The first 5 rows are patterns. Each new row is the sum of 2 different patterns, raised or lowered, with some noise. Before adding, each is slid sideways (what falls off one end comes back at the other) and multiplied by a number that may be negative. Names go in the order of the patterns.
Some rows, each with the names of its patterns after it:
-0.659 -0.218  2.743  0.518  0.175  0.529  0.368  1.647 -0.038  0.114 -1.111 -1.630 -0.811 -0.355 -0.450  0.551 -0.023  1.087  0.515  0.912 -0.100 -0.248  0.151  0.459  0.151  0.546 -0.816 -2.743  0.548  0.589  0.053  1.192  1.006  0.811 -> nen
-0.745 -1.237  0.555 -0.298 -2.489  0.109 -0.432  0.887  1.143 -0.029  2.743 -2.337  0.628  0.193 -0.526 -0.731 -0.989  1.292 -0.794  0.230  0.247 -0.488 -0.925  0.038 -1.582 -1.018  0.571 -1.128  1.224 -0.361  0.115 -0.127  0.920  0.496 -> Nazut
-1.408  0.770 -0.322  0.580  0.289  0.367  1.778  0.039 -0.440  0.057  0.120  1.689  0.255 -0.793 -0.427 -2.061 -0.240  0.726  0.483  0.309  0.580 -0.020  0.634  0.874 -0.083  0.104  0.144  0.345  2.444 -0.649 -1.405 -0.067  0.690 -0.178 -> bep
-0.675  0.648 -1.845  0.132 -1.961  1.845  2.364  0.538  0.151 -0.286 -0.497 -0.408 -0.202  0.040 -1.132  0.316 -0.601 -0.049  0.040  0.039 -0.276  1.230  0.234  0.798  0.093 -0.510 -1.034  0.256  0.627 -0.835 -0.003  1.011 -0.301  0.853 -> kibud
 0.222  1.447 -2.743 -0.640 -0.202 -1.463  0.271  0.861  0.971  2.090  0.079  0.182  1.425 -0.124  0.545 -0.415  0.987 -0.039 -0.107 -0.056 -1.376 -0.170  0.378  2.131 -0.339  0.680  1.001  0.361 -0.046  1.222 -2.074  0.784 -0.233 -0.236 -> Zadu

New rows. What belongs after each?
 0.949  2.030  2.208  1.290  1.559  1.644  1.254  1.210  1.070 -0.351  0.990  0.869  1.246  1.871  1.857 -1.087  1.241  0.923 -0.548  1.406  1.092  2.090  1.948  2.272  1.113  3.244 -0.198 -0.133  0.455  1.562  1.196  1.346  1.309  0.320 -> kibud Zadu
-1.363 -1.391 -2.660 -1.089 -2.544 -1.381 -1.040 -1.944 -2.085 -0.590 -1.441  1.176 -2.501 -3.733 -2.982 -1.030 -1.517 -4.078 -1.175 -1.317 -1.629 -0.854 -2.156  0.430 -3.597 -2.172 -3.711 -0.090  1.848 -1.139 -2.495 -2.617 -4.372 -2.562 -> bep kibud
 1.473  3.364  1.478  1.534  1.061  1.826  1.900  1.194  1.001  2.171  1.963  2.001  1.989  2.290  0.187  1.885  0.604  3.794  3.609  1.694  2.425  1.498 -0.080  1.553  1.393  2.478  1.524  2.175  2.932  0.459  2.340  2.075  1.341  2.511 -> Nazut kibud
 2.166  1.350  0.177 -1.233 -0.205 -0.412 -0.914  0.230 -0.004  0.936  0.665  2.568  0.968  2.186 -1.621 -1.838  0.204  0.362  1.089  0.120 -1.559  1.011  0.881  1.499  1.080  1.796  1.006 -0.236  0.050  2.884 -0.357  0.295  0.032  0.528 -> nen kibud
 0.081  0.457 -0.782 -1.093 -0.981 -1.529 -1.121 -0.206 -1.606 -0.112 -0.521  0.158 -1.107  0.659 -0.008  0.370  0.770 -0.479 -1.213 -1.475  0.459 -1.297 -0.908  0.299 -0.341 -0.425  0.647 -0.289 -1.342  0.008 -1.663  0.068  3.257  0.597 -> kibud Zadu
-2.076 -0.729 -0.444 -0.565 -0.822 -0.739 -1.486 -1.729 -1.751 -0.074 -2.089 -0.692 -2.176  0.405  1.219  0.046 -0.954 -1.159 -1.312 -1.059  0.498 -1.377 -2.817 -0.813 -1.036 -1.122 -1.838 -0.489 -1.429  0.362 -0.638 -0.118  0.238 -1.419 -> bep kibud
 0.682 -1.054 -0.968 -1.154 -1.235 -0.653 -3.175  1.316 -1.511  0.096  2.357 -0.343 -0.277 -1.695 -0.875 -1.590 -1.493  0.485  0.468 -3.030  0.387  0.206 -1.464  0.098 -3.039 -0.290 -0.750  0.547  0.155 -0.197  0.435  0.982 -1.479 -0.206 -> nen Nazut
-0.546  1.043 -1.395  0.067 -0.575 -0.482 -0.087  1.496  2.255  0.719  1.279  0.526 -0.553 -0.916  0.727  0.156 -2.482  0.716 -0.366  1.115  1.301  0.372  2.393 -0.553  1.030  1.165  0.065 -0.583 -1.158  1.625  0.224 -0.090  0.567  0.699 -> Nazut kibud
-0.403 -1.021 -0.119 -2.110  0.373 -0.239 -1.093  0.881 -0.288  0.494 -1.152 -0.313  0.046 -1.183 -1.131 -3.477 -2.337 -1.228 -1.252 -1.327 -1.903 -1.205  0.711 -0.077  1.689 -0.815 -1.759 -1.143 -0.731 -1.171 -0.378 -2.184 -4.145 -0.331 -> nen bep
 1.080 -0.272  3.756  1.867  1.046  2.684  1.159 -0.124 -0.106 -1.185  0.950  2.185 -0.979 -0.014  0.241  1.681 -0.319 -0.081  1.415  0.671  2.526  1.137  0.653 -0.176  1.123 -0.096 -0.119  0.594  1.973 -0.251  2.398 -0.214 -0.298  0.894 -> bep Zadu
 0.252 -0.246 -0.748  0.409  0.996 -1.658 -1.529 -1.004  0.585 -0.070  0.030  0.280  0.916  0.763 -0.627  0.282 -1.590 -1.590 -1.571 -0.339 -1.029 -0.325 -0.778 -0.572 -0.346  0.286  0.517 -1.009 -0.136  0.262 -0.284 -0.197 -0.578 -4.045 -> nen Zadu
-1.033 -1.167 -3.331  1.121 -0.047 -1.477  0.536 -2.144 -1.684 -3.592 -3.135 -2.878 -0.133 -0.911 -0.830 -1.719 -1.203 -2.565 -1.639 -1.479 -1.303 -0.967 -0.991 -2.219 -3.310 -1.028 -1.918 -2.445 -0.827 -1.150 -1.946  0.606 -2.528 -1.954 -> kibud Zadu
-0.993 -0.319 -0.833 -1.078 -0.556 -2.315 -1.343  0.047 -0.637 -1.324 -0.403 -1.375 -0.080 -0.781  0.106 -0.894  0.343 -1.736 -0.683 -1.625 -1.959 -0.782 -0.190 -0.711 -1.651 -0.392 -0.463 -0.707 -0.433 -0.605  0.118 -0.898 -1.054 -1.644 -> bep kibud
-0.465  0.280 -1.432 -1.041 -0.488 -0.294  0.573  0.293 -0.339 -0.815  0.409  0.062 -0.814 -0.475  0.003 -0.649  1.401 -0.297 -0.408 -1.673  0.197 -0.712  1.811  1.252  0.687  1.431 -0.686 -0.858  0.937 -1.241  0.033  0.105 -0.847  1.039 -> nen Zadu
-1.740 -0.826 -1.190 -0.785  0.297 -1.209 -1.383 -2.634 -0.784 -0.170 -2.358 -2.351 -1.254 -1.616  0.124 -2.611 -0.625 -1.282 -1.030 -2.053  0.855  0.289 -1.060 -0.519 -1.344 -1.695 -0.774 -2.522 -1.808 -1.666 -3.485 -1.297 -1.151 -0.716 -> bep Zadu
-0.597 -1.519 -1.515 -0.502 -0.824  0.180  0.619 -0.906  1.098 -0.878  0.443 -0.683 -0.630 -0.990 -0.480  0.060  0.622 -1.580 -2.587  1.599 -0.056 -0.190 -0.200 -0.419  0.168 -2.811  0.794  1.173 -0.178 -0.024  0.424  0.425  0.002 -0.002 -> nen Nazut
 1.895  1.341  1.069  1.983  1.080 -1.304  2.744  2.446  0.722  2.970  1.062  2.105  0.423  0.999  2.759  1.245  1.835  2.496  1.044  2.718  2.969  1.123  0.479 -1.069 -0.513  0.866 -1.248  3.274  0.582  1.899  1.907  2.502  1.757 -0.067 -> nen Nazut
-0.295  0.282  0.460  0.742  1.209  1.394 -0.742  0.873  2.421  0.948 -0.196  1.249  1.200  0.876  0.682  1.788  0.655  2.043 -1.462 -0.714  0.808  0.772  0.966  0.253  0.993  1.567  1.127  2.996  0.871  0.879  0.632  0.697  0.483  1.166 -> bep kibud
-2.185 -0.990 -1.609 -1.462 -0.748 -1.346 -0.954 -0.508 -0.514 -1.438 -0.336 -2.156  0.080 -1.044 -0.472 -1.665 -1.795 -1.373 -0.078 -1.082 -1.530  0.558 -0.479 -1.081 -1.052 -2.398 -0.607 -4.387  0.513 -2.968  0.041  0.882 -0.292 -0.386 -> Nazut kibud
 1.000  0.791  1.954 -0.674 -2.376 -0.814  2.332  0.468  0.192  0.512  0.231  1.302  0.317 -0.286 -0.963 -1.851 -1.101 -0.587 -0.568 -0.449 -0.433  0.284  0.132  0.956  0.196 -0.693 -0.453  0.654 -0.168 -0.381 -0.861 -3.522  0.706 -0.100 -> nen kibud
-0.940  1.722  3.120  1.499  1.056 -0.630 -0.557  2.250  0.498  0.314 -0.313  0.747  1.151 -0.017  0.237 -0.816 -1.488  0.495 -0.016  0.366  0.663 -0.292  0.264  0.707  1.424 -0.688 -0.115  1.099  0.299  0.976  0.105 -0.079 -3.759  0.714 -> nen kibud
-0.484 -1.680  0.654 -0.058  0.768  1.165  1.487  1.152 -0.144  1.179  2.771  0.421  0.451  0.887  1.546  1.860 -0.177  0.098 -1.813 -1.265 -0.010  0.255  0.068  1.097  0.325  1.637  1.296  1.005  0.213  0.127  0.682  2.117  0.021 -0.061 -> nen bep
-0.866 -0.853 -1.386 -1.515 -0.711 -0.604 -1.741 -0.527 -2.743 -0.177  0.407 -0.481 -1.293  0.687  0.618 -0.339 -0.257 -1.443 -1.649 -0.633 -1.186 -1.363 -0.229  0.294 -0.946 -0.978 -1.314  0.523 -1.986  0.881 -2.178  0.672  1.201 -0.242 -> bep kibud
-0.604  0.690  1.062 -0.029  1.727  0.146  0.515  1.709  3.026 -0.570  2.059  1.194 -0.043  0.885 -0.017  0.855  0.316 -2.843  0.331  0.575 -0.546  0.628 -0.931  1.149  0.072  1.808  2.255  1.455  2.024  1.365  0.115 -0.461  0.092  0.024 -> nen Zadu
 1.056  1.522  0.973  0.413  0.242  0.790  1.962  0.927  1.305  0.773  1.422  1.287  1.012 -0.636 -0.224 -2.020  1.253  2.008  0.595  1.040  0.328  1.014  0.620  1.170  0.495 -0.463  0.949  0.486  0.626  0.947 -0.051 -1.726  1.839  1.180 -> nen kibud
-3.432 -0.804  0.184 -1.313 -0.676  0.431 -1.164  0.315 -0.922 -0.439 -2.545 -0.690 -2.441  2.607  0.792 -1.532 -0.841 -0.683 -1.469 -2.287 -0.533 -1.121 -1.522 -0.390 -1.210  0.319 -0.816 -1.165 -1.134  0.263  0.550 -0.017 -1.451 -1.707 -> bep kibud
 0.890  1.562  0.032  1.493  0.919  2.412  2.112  3.504  3.498  3.271  2.990  2.404  1.510  2.077  1.207  3.215  0.675  0.975  2.148  2.248  1.368  0.804  2.000  2.585  5.021  1.637  1.689  3.195  0.863  0.731  1.201  2.739  3.435 -0.490 -> nen bep
 0.961  0.909 -0.945  0.544 -0.166 -1.047 -0.217 -0.691 -1.215  0.989 -0.466  0.428  0.145 -0.400 -1.181  1.650  1.188  2.175  0.751 -0.608 -0.526 -1.518 -2.204 -0.590  0.472 -0.858 -1.835 -0.646  0.308 -1.044 -0.187 -1.002  0.172  1.031 -> nen Zadu
 2.459 -0.318 -1.508  1.570  2.269  1.436 -1.132  1.393  1.428 -0.274  1.194  0.912  0.259  1.630  0.099 -0.013  1.892 -0.581  0.696 -0.893  0.407  0.273  0.463  2.861  1.796 -0.540  0.468  2.471  0.009  0.880 -0.814 -1.113  0.525 -2.031 -> Nazut bep
 0.364  2.202  2.929  2.084  1.777  0.704  1.088  2.226  1.135  2.712  1.171  1.123  1.500  1.304  0.893  1.535  0.772  1.471  3.425  1.135  1.146  1.285 -0.977  1.450  2.123  2.106  1.174 -0.006  2.239  0.956  1.531  0.978  0.315  1.360 -> nen bep
 1.522  1.804  2.025  1.975  0.693  0.733  0.870 -0.238  0.947  1.036  2.183  0.901  1.618  1.767  1.166 -0.382  2.407  0.387  1.719  0.555  1.087  2.138  1.734 -0.745  0.284  0.901 -0.170  0.237  1.681  2.040  2.594  1.106  0.273  1.959 -> bep Zadu
-2.794 -2.382 -1.035  0.399  0.602  1.038  0.825 -2.325  0.792 -1.040 -0.807 -1.888 -0.651 -0.236 -1.664 -0.912 -2.168 -1.516 -1.247  1.152 -2.313 -0.970  0.399 -1.365 -0.240 -0.067 -2.978 -0.328 -0.618 -0.842 -1.248 -0.439 -3.327 -1.852 -> Nazut Zadu
-3.662 -1.981 -1.710 -0.336 -2.567 -4.022 -1.865 -1.424 -1.202 -1.789 -0.689 -1.768 -1.059 -1.919 -1.510 -1.258 -2.141 -2.770 -1.687 -1.607 -0.716 -1.926 -2.563 -2.498 -2.787 -0.121 -1.615 -1.859 -1.631 -2.258 -2.606 -1.899 -0.721 -1.710 -> nen bep
 2.777 -0.312  1.749  2.757  1.312 -0.104  2.974 -1.116  2.402  1.227  1.285  2.877  2.641 -1.900  0.594  1.105  1.157  1.661  1.431  1.732  1.531  1.103  1.934  3.002  1.355  2.230  0.720  2.704  1.900  0.998  1.195 -0.143  1.287  3.664 -> bep Zadu
 0.415  0.964  3.833 -0.159 -1.074 -0.495 -1.119 -1.284 -0.516 -0.190 -0.710 -1.853 -0.449 -0.298 -0.761 -2.694 -0.443  1.326  0.041  0.042  1.277  1.881 -0.537  0.564 -1.007 -0.279 -1.164 -2.043 -0.701  0.444  0.033 -0.243 -1.991 -0.412 -> nen bep
